The same things were measured in two ways. Each way mixes the same 13 hidden numbers, adds some noise and spreads widely along 7 directions of its own, which tell nothing about the thing.
In the rows, 128 means zero.
Some things both ways: the first way, then the second way.
[ 90 138 122 129 145 138 111 115  64 109 130 169 204  58 121 155 130 107
 157  52  88 180 119]
[131 116 135 125 108 139 142 110 144 135 107 123 130 119  92 114 115 158
  86 143 112 180 126 125 118 177]

[140  80  79 139 130 108  99  84 188 197 196 110  90 124  97 122 120 126
 115 112  55 143 143]
[129 127 166 121 150 117 114 129 108  86 154 168  90 110 116 160  85 127
 113 120 134  84 140 138 134 130]

[154 204  78 124 125 128 137 151 135  83 132 141 165 166 139 190 162  81
 133 101  96  69 109]
[118  72 155  55 111 135 140 109 169 118 136 128 132 168 119 130 155  74
 149 114 138 129  89 128 145  88]

[144 166  95 115 124 129  99 130 124 125 125 146  99 195 112 122  88 119
  99 106 123 109 117]
[ 87 126 128 159 148 144 129 120 107 105 102 142 148 165 115 123  96 151
 158 185 119 128 132 157  93 153]

[ 74 114  57 107 164 167  80 102 127 111 115 144 149  98 139 141 173 120
  98  90  24 146 171]
[138 110 155 151 132 124 152 131 128 126 132 131 162 137  91  95 154 121
 118 114 156 133 108 145 111 101]

[ 89 157 107 114 181 123 128 127  86 143 116 120 116 144 102 127  75 120
  98 111 154 153 148]
[ 96 126 115 167 162  91 108 179 125 177 170 128 147 104 172 103 171 101
 162 174 181  52 205 115 178  97]

[122 114 125  92 160 159 128 131 134 119 146 108  93 147  84 129  88 163
 102  99 144 148 126]
[ 96 116 149 139 187 159  94  89  90 100 173 161  98 157 102 152  55 165
 182 200 126 158 198 129 123 169]

[ 86 117  99 131 155 124 109 120 156 113 138 141 115  95 120 103 161  83
  94  94  61 195 167]
[138 104 103 150  95 149 179 135 158 130 111 141 149 116 105 107 118 153
 117 146 116 147 136 125 139 167]

[103  43 150 145 139 115 143 151 182 170  91  73 106  99  89  66 108 113
 110 157 146 100 122]
[ 59  79 128 144 145 113 130 150 158 107 154 154 130 163 180 142 159 116
 172 218 159  75 135 106 165  65]

[115 162 136 110 163 162 105 145 123  63 110 113 119 151 152 124 105 159
 137 122 139 121 119]
[134 179 111 161 173 148 118 137  57 144 153 124 171 157 110 124 111 177
 159  94 108 129 169 132  76 113]

[113 155  99 111 149 149 115 122  94 101  98 151 136 108 111 145 130 112
 130  98  87  99 140]
[131 179 127  94 147 111  72 144 116  99  84  98  69 143 136 146 116  98
 130  85 171 117  59 151 123 152]

[114 156 101  90 209 161 125 112  96  81 114 137 108 121 113 176 144 130
 138  71 128 156 179]
[142 115 134 205 137 122 171  69 145 127 136 132 131  62 154 113 141 120
 127 143 147 157 117 118 137 155]

[103  94 138 151 112 118 117 151  93 122  83 156 131 133 130 104 109 115
 126 100 144 147 138]
[101  92 155 107 133 117 109 135 113 130 172 140 138 150 118 113 125 168
 128 184  92 144 192 111 141 111]

[111  89 161 158  87 118 108 135 111 160 112 130 144  83 175  91 129 105
 118 165 131 145 108]
[161  61 113 115  99 117 145 136 198 145 134 118 114 118 119  85 170  75
 141 154 177 126 133  91 165 127]

[ 83  99 177 132 159 143 122 147 115 127  93  88 169  68 102 104 110 147
 135 115 141 113 103]
[143 134 129 122  94 159 120  99 124  95 119 162 143 142  88 150 126 177
 117 141 114 193 103 134 104 118]

[171 120 110 159 161  88  82 124 111 141 195 162 124 165 104 149  98 118
 165  51  83 137 141]
[144 164 112 157 124 131 148 153 117 147 117 133 126  92 168 184  97 120
 123  90 152  94 141 139 114 120]

[144 152  90 145 106 128 125 135 103 164  74 163 107 172 130 157 122  67
 105 135 109  47 147]
[144  96 196 109  97  96 135 114 131  82 156 147 101  92 150 173 115 121
  93 117 116 115 132 126 132  73]

[131 116 131 140  51 146 126 135  85 129  82 154 168 122 140 104 123 121
 192 120 124 105 108]
[ 96  93 164  96 156  89 103 121 152 118 151 132  76 114 123 117 130 108
 104 127 176 123 119  94 151 133]

[170 206 144 170  51 116 128 171 143 100  72 127 119 223 198 113  82  97
 181 186 156  66 118]
[133 121 164 178 113 104 144 121 127  71  59 135 125 118 117 132 114 159
  66 115  92 206  37 142  91 132]

[105 161  76 102 153 120 139 119 172  89 147 118 119 140 132 142 123 103
 122 104 117 154 128]
[122 144 100 142 124 138 157 112 123 144 120 156 143 106 119 111 120 155
 119 104 121 160 116 129 117 168]

[111  34 133 120  82 136  85  81  59 185 114 157 185  32 119 113  89 139
 166 126  82 100 111]
[193 144 114  96 112 135  94 143 126 101 134 154  64 120  95 151 131 113
 171  65 170 170 149 112 130 134]

[115 118 136 132 151 147 143 147 131 123  90 105  91 163 137 104 111 131
  93 160 179 119 150]
[177 115  99  74  60 131 113 150 161 124  91 114 142 149 103 109 199 105
 124  91  94 160  91 113 132  89]

[127 193 145 133 156 156 124 126  64 120 146 124 182 113  96 140 111 127
 170  89 114 129 126]
[154 191 157  94 134 120  92 143 109 130 127 120  93  89 108 173 103 122
  97  54 158 107 143 142 139 165]

[167 137 100 121 128 114 126 115  96 132 174 145 106 174 118 177  78 150
 154 113 127 126 149]
[148 136 134 174 162 118 128 108 139 125 120 125  81  80 162 146 107  88
 117 124 178 128  87 130 143 154]

[117 165 116 135 172 114 124 145 118 108 116 136 118 143 139 180 135  91
  75 120 119 102 142]
[159 111 178 131 100 130 153  87 120 122 171 121 163 100 144 154 111 141
  99 133  95 137 144 131 117  91]

[155 171 129 167  85  79  91 151 154 129 121 133 106 183 186 115  93  92
 119 151 133  88  84]
[111 136  97 157 172 127 113 130 123 146 133 131 106 134 160 117 121  93
 176 164 189  81 130 132 126 145]

[196  17 168 139  45 134 157 154 161 199 150  95  55 208 109  80  90 173
 119 188 229 122 131]
[119  68 167  98 110  97 135 130 159  96 119 114 116 137 119  98 156 100
 104 140 116 113  96 120 144 104]

[129 105 139 195  81 151 111 142 100 182  82 131  82 169 162  77 101 137
 122 192  99 119 163]
[139 156 135 169 203 128  75 170 116 121 108 111  44 132 133 151 110  78
 136 155 190  64 122 146 143 155]

[ 78 124  94 111 131 119 113 119 116 122 130 124 154  88 130 127 111 132
 109 119  90 144 112]
[121 119  82 174 148 163 165 150 106 164 162 166 191 151 102  87 143 147
 188 150 131 118 192 142 129 120]

[109 112 138 144 141 143 128 141  98 136 109 119 135 102 129 127 158 132
 125 118 122 151 154]
[145 152 121 147 132 136 144 146 119 148 121 114 138 113 117 101 158 106
 143  99 140 100 140 167 142 143]

[ 70 104  65 110 158 155 145 150 143  90 101 147  95 154  90 147 138 138
  31 109  72 161 206]
[ 99 119 151 195 123 158 201 107 100 164 159 107 230  99 132 119 112 205
  69 143  70 142 157 152 108  93]

[127 123 115 114 165 133 101 102 131 129 161 111 150  98 131 165 127 140
 146  80 133 143 103]
[140 128 132 118 127 121 115 103 123 119 126 142 127 130 101  95 158 115
 135 118 137 137 106 133 110 132]

[162 119  69 117  91 119  86  90 193 130 180 159  87 220 143 125  81 108
  95 128 111 128 141]
[111 167 132 154 164 107 134 147 116 125  95 120 138 164 119 102 136 145
 109 118 149 101  70 133  88 151]

[134  53 147 154 101 155 114 121 166 198 159  78  68 185 139  68  91 177
  72 207 156 161 160]
[162 101 138 140 165 141 116 141 152 152 176 134 105 120  97 119 151  78
 163 151 193  85 189 105 170 131]

Other things, the second way, with their names:
q_81: [ 94 120 170 172 140 120 178 112 152 124  92  88 143 111 160 142 116 138
  61 137 112 129  61 138 124 140]
q_204: [177 129  79 110 103 149 120  86 163 157 131 175 119 110 100 113 164  96
 148 134 161 133 129  94 112 161]
q_536: [148 144  64 146 141 145 115 189  96 155 132 137 150 161 105  73 158 129
 180 117 105 113 167 148 139 128]
q_54: [124  77 167 102  89 103 151 114 146 138 152 125 140  98 116 100 142 136
  92 122 127 146 156 111 122 102]
q_173: [ 94 128 131 121 155 120 110  82 138 126 149  98  96  98 159 132 106 133
  87 147 168  99  82 102 133 130]
q_751: [ 93  94 115 177 172 129 161 161 167 155 121 118 122 129 146 116 156  86
 174 158 172  97 162 115 173 145]
q_781: [143 101 139 146 109 140 151  85 118 121 144 134 145 105 110 111  98 162
  99 164  89 134 150 124  98 146]
q_324: [ 87 174 112 112 146 113 121 136 112 156 123 138 130 111 155 139 136 130
 107  87 145  74 114 135 118 128]
q_728: [124 112 102 147 143 152 152 149 170 165 139 124 159 163 112 101 187 110
 155 151 185 113 116 108 154 109]
q_314: [160  78  76 215 123 146 143 148 150 109  76 149 147 156 100  71 138 128
 126 225 115 140  80 120  99 132]
q_612: [147 116 134 109  90  81 147 143 157 174 157 105 158  66 161 119 185 129
  47  59 121 125 115  71 153  65]
q_961: [146 172 133  76 126 135  68 125 108 106  86  97  81 155 111 138 102 117
  94 130 101  98  78 159 102 159]
q_931: [164 154  44 196 112 140 157 133 130 165 112 141 121  39 154 123 133 119
 127  75 189 127 127 118 112 129]
q_672: [118 106 178 132 168  83 100  58 148 122 163 127 106 102 151 121 132  97
 126 166 159 149 112  82 149 159]
q_100: [167 157 170  92 124 124  99  89  96 111 144 154 108 146 100 136 117 127
 145 122 123 156 139 150  96 163]
q_137: [147  98 127 114 111 156 142 124 156 115 112  80 123 155 132 147 133 109
 133 110 135 154  84 115 118  85]
q_158: [115 109 163  64 144  68  93 140 133 129 198 120 121 115 145 135 139 113
 115  97 151  59 173  60 150  80]
q_687: [105 149 166 193 170 110 131 112 121  95  89 116  89  99 138 158  76 146
 100 144 168 145 104 135 104 181]
q_676: [130 115 109 111 108 161 153 110 153 145 176 157 152 125 133 155 157 129
 175 121 150 140 168 109 163 101]
q_588: [ 84 107 146 157 150 142 140 118 129 106 118 122 137 155 125 123 104 160
 123 188 102 151 114 142 138 147]
q_467: [127 185 127  97 157  83  83 136  72 148 178 150 106  89 150 139 129 140
 151  48 131 118 197 106 141 140]
q_870: [142 130 137  79 130 148 109 102 138 104 131 153 100 158  89 153 114 115
 173 129 142 148 144 119 128 179]
q_334: [110 150 152 131 132  99 127 122 145 132  73  87 116 100 139 152 125 146
  20  86 126 126  49  93  85 130]
q_602: [163 111 139 167 138 133 174  67 136 131 139 139 107  36 118 135  69 118
  97  95 158 139 140 114 112 186]
q_258: [117  84 175 107 140 145 149  94 177 123 127 126 113 149 111 128 143  78
 133 175 147 104 110 139 154 154]
q_13: [132 113 178 194 170  91 139 113 138 133 149 111 127  93 161 125 112 114
  87 164 154 121 116 107 137 138]
q_877: [130 158 159 192 146  89 144 135 111 116 104 104 136 113 148 104 126 161
  76 130 106 144  80 138 121 159]
q_527: [155 140 116  87 157 140  99 116 137 172 195 141 115 145 105 111 170  97
 201 125 179 113 202  96 161 157]
q_51: [172 128 121 151  97 139 128 153 116  76  70 138 110 140 102 129  93 124
 169 130 104 188 132 173 118 172]
q_289: [144 142 111  83 128 126  54 161 118 112 139 131  64 162 139 155 118 128
 166 150 119 151 155 116 166 137]
q_186: [168 140 149 126 131 120 108 115 109 129 161 129  91 100 159 167 103 115
 144 122 127 135 175 121 136 134]
q_393: [176 181 129  52  99  99  79 123 143 152 114 118 106  78 125 157 149  77
  97  37 168 111 111 108 128 147]
q_670: [144 131 108  59 126 150  94 112 179 145 100 145  54 140  98 131 144  74
 146 126 193 162  88 131 166 203]
q_594: [147 130 150 181 144 115 129 132 103 127 152 116 155 119 145 119 153 135
 128 143  97 120 146 130 132  96]
q_653: [142 113 162 124 111 125 131 131 138 122 107  96 114 120 114 138 112 146
  90 128 101 174 145 116 120 146]
q_400: [141 140 165 123 137 117 119  58 120 152 163 122  89  44 126 149  86 141
  84  96 170 172 159 108 115 178]
q_281: [138  92 178  81 134 129 108  94 117  89 138 151 106 147  60 110  89 127
 110 134 119 138 132 135  94 149]
q_220: [130 105 141 131 131 103 114 130 134 119 148 126 126 131 171 145 119 104
 153 170 131  98 152 107 136 109]
q_809: [126 124 134  86 111 103 105 109 126 118 131 120 110 117 147 130 125 132
  89 107 113 137  90 106 112 107]
q_316: [176  97  58 103  82 141 138 185 159 137 119 126 165 158 100  88 185  90
 168  91 136  98 128 105 135  72]
q_684: [103 188 138 134 155 145  90 165  91 100 119 144 117 181 110 152 128 166
 166 155 125 139 138 181 156 154]
q_119: [ 93 119 103 161 129 144 143 116 133 152 121 104 173 137 150 112 143 154
 107 169 122 113 102 117  98  90]
q_468: [128 124  99 118 147 163 116 132 102 128 171 167 129 175 118 128 115 117
 231 170 134  97 202 143 132 136]
q_858: [155  89 112 143 116 161 150 114 163 106 133 135 111 133 113 152  98 140
 152 153 135 174 140  92 140 151]
q_804: [124 166 120 116 141 127 100 104  94 138 110 114 118 139 125 102 117 147
 104 130  98 123 103 140  89 163]
q_957: [130 130 148 180 134 130 139 134 110  93 114 135 159 144 128 135 123 166
  92 156  77 122  91 135 106 106]
q_708: [157 129 129  55  39 122 134 199 128 107  66 119 152 152  94 136 160 127
  87  30  81 141  88 160 101  60]
q_848: [105 135 134 173 183 131  94 120 106 123 137 118 105 149 123 115 105 157
 146 199 152 158 142 127 126 163]
q_924: [ 49 166  75 146 158 161 126 104  90 139 111 144 136 143 172 140 102 148
 208 163 100 132 158 174 136 182]
q_7: [115 131 184 109 151  98 120 109 154 159 166  87  96  75 177 174 117  93
  97 121 182  92 154 103 167 140]
q_794: [141 121 137 161 128 112 133 137 150 151  88  92 126 125 143  81 175  72
 135 156 158 127  99 160 142 150]
q_132: [152 135 123 143 150 175 114  90 109 110 160 164 124 159  84 132 117 158
 184 162 111 187 161 132 139 168]
q_698: [123 135  95 170 114 173 169 139 123 137 142 122 167 143 156 153 125 151
 192 153 127 122 173 155 144 112]
q_366: [193 186 104 115  83 148 126 131  92 125 112 130 141 111 137 163 113 140
 118  63  73 119 127 152  97 126]
q_910: [118 152 164 188 144 105 160 113 111 140 103 114 167 112 149 121 103 146
  72 138 141 131  75 154  78 142]
q_838: [124 158 118 111  79 113 142 130 115 174 120 119 160  65 157 145 154 141
  82  59 116 124 141 133 105  93]
q_466: [ 98 102 129 189 144 127 137 136 136 103 111 151 111 133 133 111 137 141
 136 190 144 151 110 143 142 128]
q_958: [158 136 135  44  50 143 130  85 150 150 134 133 123  90 125 166 137 134
 101  74 121 195 135 124 132 132]
q_606: [131 154 132 110 111  82 110 120 126 125 123 104 131 116 183 142 143 122
  92 100 136 100  75 100  98  84]
q_719: [150 109  81 156  93 163 185 140 137 118 127 183 166 136 117 127 135 139
 157 119 122 128 121 139 121 105]
q_814: [171 165 112 152 119 126 143 113 104 148 130 144 154  96 130 120 157 139
 117  81  89 143 128 129 112 137]
q_525: [113 113 171 138 121  82 121 120 109 106 159 114 132 104 127 121 112 190
  65 128 139 141 135  83  88  83]
q_470: [ 95  90 133 129  95  79 163 126 189 146 122 120 162  85 162 108 176 119
  82 123 163 135  83  85 158 105]
q_932: [155 179 138 122 109  97 108 183 115  96  82  87 103 122 134 152 132 132
 120  52 142 126 109 137 123 129]
q_623: [118 139 184 146 197  97  89 122 116 120 185 115  73 102 162 154 105 103
 115 143 195  85 131 120 165 119]
q_811: [147 144 101  95 120 128 107 142 115 159 146 126  96  69 128 139 118 132
  91  56 120 128 162 107 143 132]
q_140: [169 130 121  68  97 116  98 174 128 122 111 121 130 159 125 133 163  60
 170  80 138 104 122 152 132  88]
q_32: [110 117 149 123 148  94 131 129 131 133 163  82 122 108 181 133 129 114
 117 109 139  96 131 105 153  98]
q_230: [117 133 100 152 132 134 146 107 158 152 134 126 160 114 151 109 171  97
 148 160 167  71 110 121 149 131]
q_497: [135 162 124 136  92 106 153 168 113 153 120  97 161  73 151 137 139 144
  98  37 136 132 147 136 129 100]
q_339: [ 86 168 148 107 171 119 106 156  88 169 171 112 145 150 163 156 130 142
 151 103 126 122 179 138 156 110]
q_510: [142 100 144  79  67 152 165 146 152 124 108 132 171 161  73 136 148 157
 127  92  73 192 157 121 127 130]
q_71: [138 103 139 131 124 101 115 163 134 122 137 118 117 143 155 118 151 105
 157 140 126 141 142 125 161  97]
q_913: [132  99 193 114 134 119 101  68 163  94 163 153  81 101 130 168  83  95
 136 213 209 128 141 125 158 171]
q_852: [105 109 123 152 126 105 141 135 127 113 111 143 107  83 138 120 114 127
 130 111 151 151 138 131 130 139]
q_56: [133 157 116 128 123 156 133 139  74 112  96 152 152 162  99 119  98 147
 147 110  71 133 123 193  84 142]
q_564: [152 133 157 104 109 105 105 146 129 110 127 108 124 141  98 109 151 148
 113 114 113 164 126 121 142 138]
q_965: [144 186  93 123 113 152 142 126 127 158  92  96 144 125 136 146 134 134
 105  79 131 110  87 135  92 141]
q_949: [140 151 144 113  98 120 111 112 113  99 110 125 113 118 117 138 131 180
  91 103  83 201 102 128 119 139]
q_930: [136 175  92 119  84 133 139 121 117 148  82 151 163 128 125 116 148 161
 102 108  85 160  84 149  98 158]
q_31: [131 116 128 104 122 154 106 109 109 109 128 119 100 133 115 148  87 139
 130 130 120 151 135 136  98 116]
q_261: [ 97 134 159 128 164  86 104 111 123 105 122 111  90 109 147 109 122 115
 106 132 135 107  95 128 142 162]
q_531: [100 103 152 137 162 144 132 102 117  91 159 172 113 185 107 122 130 164
 176 187  89 162 147 129 143 153]
q_739: [128 128 207 139 156 103 128  83 123  89 143 144  46  66 137 190  50 143
  81 124 141 152 147 117 132 192]
q_738: [110 152 129 175 203 132 104 128 100 115 145 125  88 148 163 149  91 100
 223 178 175  85 179 145 140 177]
q_476: [157 176  94 130 118 136 138  86 129 175 149 137 133  61 151 156 120 139
 109  81 149 124 143  94 114 157]
q_160: [101 105 141 198 181 111 151 180 133 131 127  85 154 164 165 107 148 116
 116 162 125  74  94 125 147  78]
q_425: [ 84 155 113 164 165 123 128 111 119 136 102 127 131 133 163 122 122 121
 156 154 158 108 111 141 115 163]
q_473: [132 166 107  81  95 175 120 127 100 138 106 144 151 149  86 146 154 166
 147  69  51 193 156 156 123 139]
q_342: [104 129 136 170 154 137 150 106 142 140 107 111 124 108 116 124  86 155
  90 175 134 126 133 115 115 203]
q_449: [130 116 134 148 121 112 156 142 133 115 106 119 164 120 112  82 163 118
 108 108  91 101  98 141 136 129]
q_935: [ 97 100 120 138 157 113 127 164 146 133 103 114 126 174 112  56 177 126
 110 165  93 119  83 123 157 138]
q_731: [138 131  90 125  94 139 134 183 146 160  82  85 169 155 133  97 166 119
  99 132  93 122  85 153 143 106]
q_102: [181 170 125 144 130 127 120 185  76 116 126 115 133 131 103 127  98 150
 125  78 110  99 162 151 106 132]
q_513: [ 89 126 164 128 157 141 127  53 111 140 189 164 151 131 133 145 109 159
 150 203 119 110 188 119 115 153]
q_234: [108 102 101 154 118 141 147 130 160 114  86 121 139 166 148 123 122 124
 151 192 137 137  87 125 116 138]

Some of these things the first way, each followed by its name:
[188 179 106 127 140 128 125 121 100 120 196 175 138 224  87 195  76 108
 125  68 147 131 154] => q_7
[165 157 159 137 140  93 148 131 132 126 168  89 130 161 152 165  68 142
 166 140 228 125  93] => q_814
[113 171 104 145 147  64 136 120 103 121 198 163 174 103 116 219  80 100
 104  78  91 162 122] => q_731
[ 86 176 137 149 111 142 150 146  93 122  35 112 132 104 155 108 117  99
 116 191 121  70 129] => q_957
[137  47 133 145 125 100  71  85 170 151 206 126 153 110 138 110 101 141
 125 107 135 178 125] => q_527
[107 191  94 142 187 108  87 102 173 124 160  96 155 126 155 116 121  85
 113 126  99 140 106] => q_393
[121 194 107 149 114 124 136 131  93 103 116 150 151 131 141 155 107 111
 162 100  99 131 119] => q_811
[102 167 116 142 136 115 115 132 185  98  93  89 132 121 200  87 125  97
 123 194 145 120 112] => q_672
[149 116 135 154 128  78  97 130 105 149 137 141 111 148 142 111  80 104
 124 134 148 109 114] => q_220
[129  89  98 150  88  98  97 107 199 129 141 153  95 131 121 130 115 112
  77 115  63 124 137] => q_173
[155  86 136 181 124  78  86 131  99 142 137 160  92 156 134 108 117 126
 129 118 116 117 153] => q_366
[125  70 174 137 152 122 105 119 121 116 170 106 150  86 106 121 105 178
 169  92 142 170 136] => q_132
[141 178 159  99 143 175 142 146 105 110  88 122 108 168 110 123  91 102
 116 148 171  93 142] => q_932
[126 169  99 132 113 110 120 123 160 104 121 143 138 175 114 141  99  88
  93 131 113  78 141] => q_676
[136 147  92 147 132  90  91 134  89 144 135 147 137 153 149 137 114 101
 118 127 101  90 120] => q_140
[113 101  99 130  74 129 173 116 137 135 124 136 123 127 139 133 101 123
 132 159 140 154 144] => q_935
[108  77 117 118 161 119 104 109 107 158 130 125 143  92 140 135 120 112
 101 118 150 121 106] => q_100
[ 79  75 129 168 128 147 135 157 147 111  62 110 115  80 166  81 172 118
 124 182  55 141 183] => q_160
[176 169 110 121  94 143 110 125 122 127 160 135  89 188 157 130 123 132
 141 140 124 133 127] => q_602
[155 147 146 147  98 152 108 142 170 134 112 115 103 188 145  85  92 113
 134 159 129 123 133] => q_687
[148  82 151 180  91 148 120 144 208 140 121  95 122 161 158  61 104 131
 161 165 133 136 117] => q_334
[172  57 114 148 133  97  85 105 192 142 220 143 100 179 102 134  86 144
 102  87 115 160 142] => q_965
[ 66  42 136 153 166 140 117 144 149 138  95  82 110  65 170  56 159 137
 115 180  97 186 168] => q_13
[152 177 123 122 157 114  86 108 144 110 201 149 180 125 141 207  94 105
 154  37 117 168  87] => q_400
[ 48  97 108 103 134 164 126 102 108 139  50 107 163  14 133  60 152  94
 109 176  86  99 112] => q_158
[ 92  84 103 151 149 127 102 146 192 107  94 125  77 158 137  95 123 128
  60 118 100 141 151] => q_119
[ 84 106  92 106 135 146 167 134 111 137  82 101 156  71  92 103 127 121
 132 132 131  99 100] => q_324
[127  88  96 132 121  76 105  78 151 183 181 134 131 111 131 181  47 126
  86 147 110 130 141] => q_594
[139  69 136 126 122 122 103 130 108 150 137 120  77 144 118 103  80 182
 147 121 145 146 132] => q_931
[118 170 106 119 128 183 165 142 113 129  57 127 105 151 134 111 138  76
 125 160 132 105 151] => q_739
[ 83 136  97 133 119 164 117 123 133 126  88 141 106 125 137  65 134 100
  76 150  84 166 156] => q_342
[108 147 145 135 162 138 144 165 119  69  73 124 145  71 146 134 175  96
 149 116 108 122 139] => q_32
[130  87 130 127 123 106 132 112 148 168 168 119 140 107  95 167  65 129
 144  97 127 147 119] => q_466
[122 174 164 164 201  94  98 135 182 105 161  75 142  94 134 127 158 105
 134  87 130 155 113] => q_230
[124 184 153 150 151 103 150 178 145  92 113 117 174 146 140 160 119  73
 116 103 179 105  83] => q_958
[171 189 132 132  95 132 146 128 117 136 169 125 170 155 125 161  71 108
 180 128 142 126 108] => q_751
[117 148 134 151 161 109 105 131 160 123 124 106 147 132 136 119 121  93
 101 101 162 118  91] => q_513
[ 99 112 119 130 141 122 159 159 138 148  82  93 136 125 121 118  96 113
 103 147 176 106  99] => q_838
[ 78 138  87 106 143 125 146  97 123 141 125 145 151 114  53 157  65  99
  63 113  93 117 169] => q_684
[186 140 147 166  96  76 112 139 112 147 147 158 101 210 164 154  56 104
 127 145 184  96 116] => q_186
[168 116 133 144 105  81 117 133 105 135 156 163 121 180 140 162  66 116
 149 117 157 126 140] => q_71
[110  86  92 105 174 123 113 113  97 113 171 138  89 129 108 143 110 172
 128  72 117 202 169] => q_536
[108  92 100 101 138 154 190 132 131 137 129 114 154  84  89 161 118 119
 110 144 110 130 141] => q_81
[ 94 159 140 112 186 144 109 125  45 151 124 129 157  95  82 138 121 110
  95  82 129 120 119] => q_913
[130 140 138 165 157 127 109 172 120 115 120 125 168 121 131 134 166  98
 177  70  87 123 117] => q_708
[107  79  98 132 120 118  96 124 133 132 101 138 118 118 121  73 122 126
 120 127 101 128 136] => q_425
[143 160  91 118  82 183 111 147 116 129  78 133  60 235 160  90 146 129
  83 163 139  95 135] => q_281
[157  72 124 145  85  71 112  97 237 155 192 131 106 164 118 145  39 110
  94 136 138 143 133] => q_949
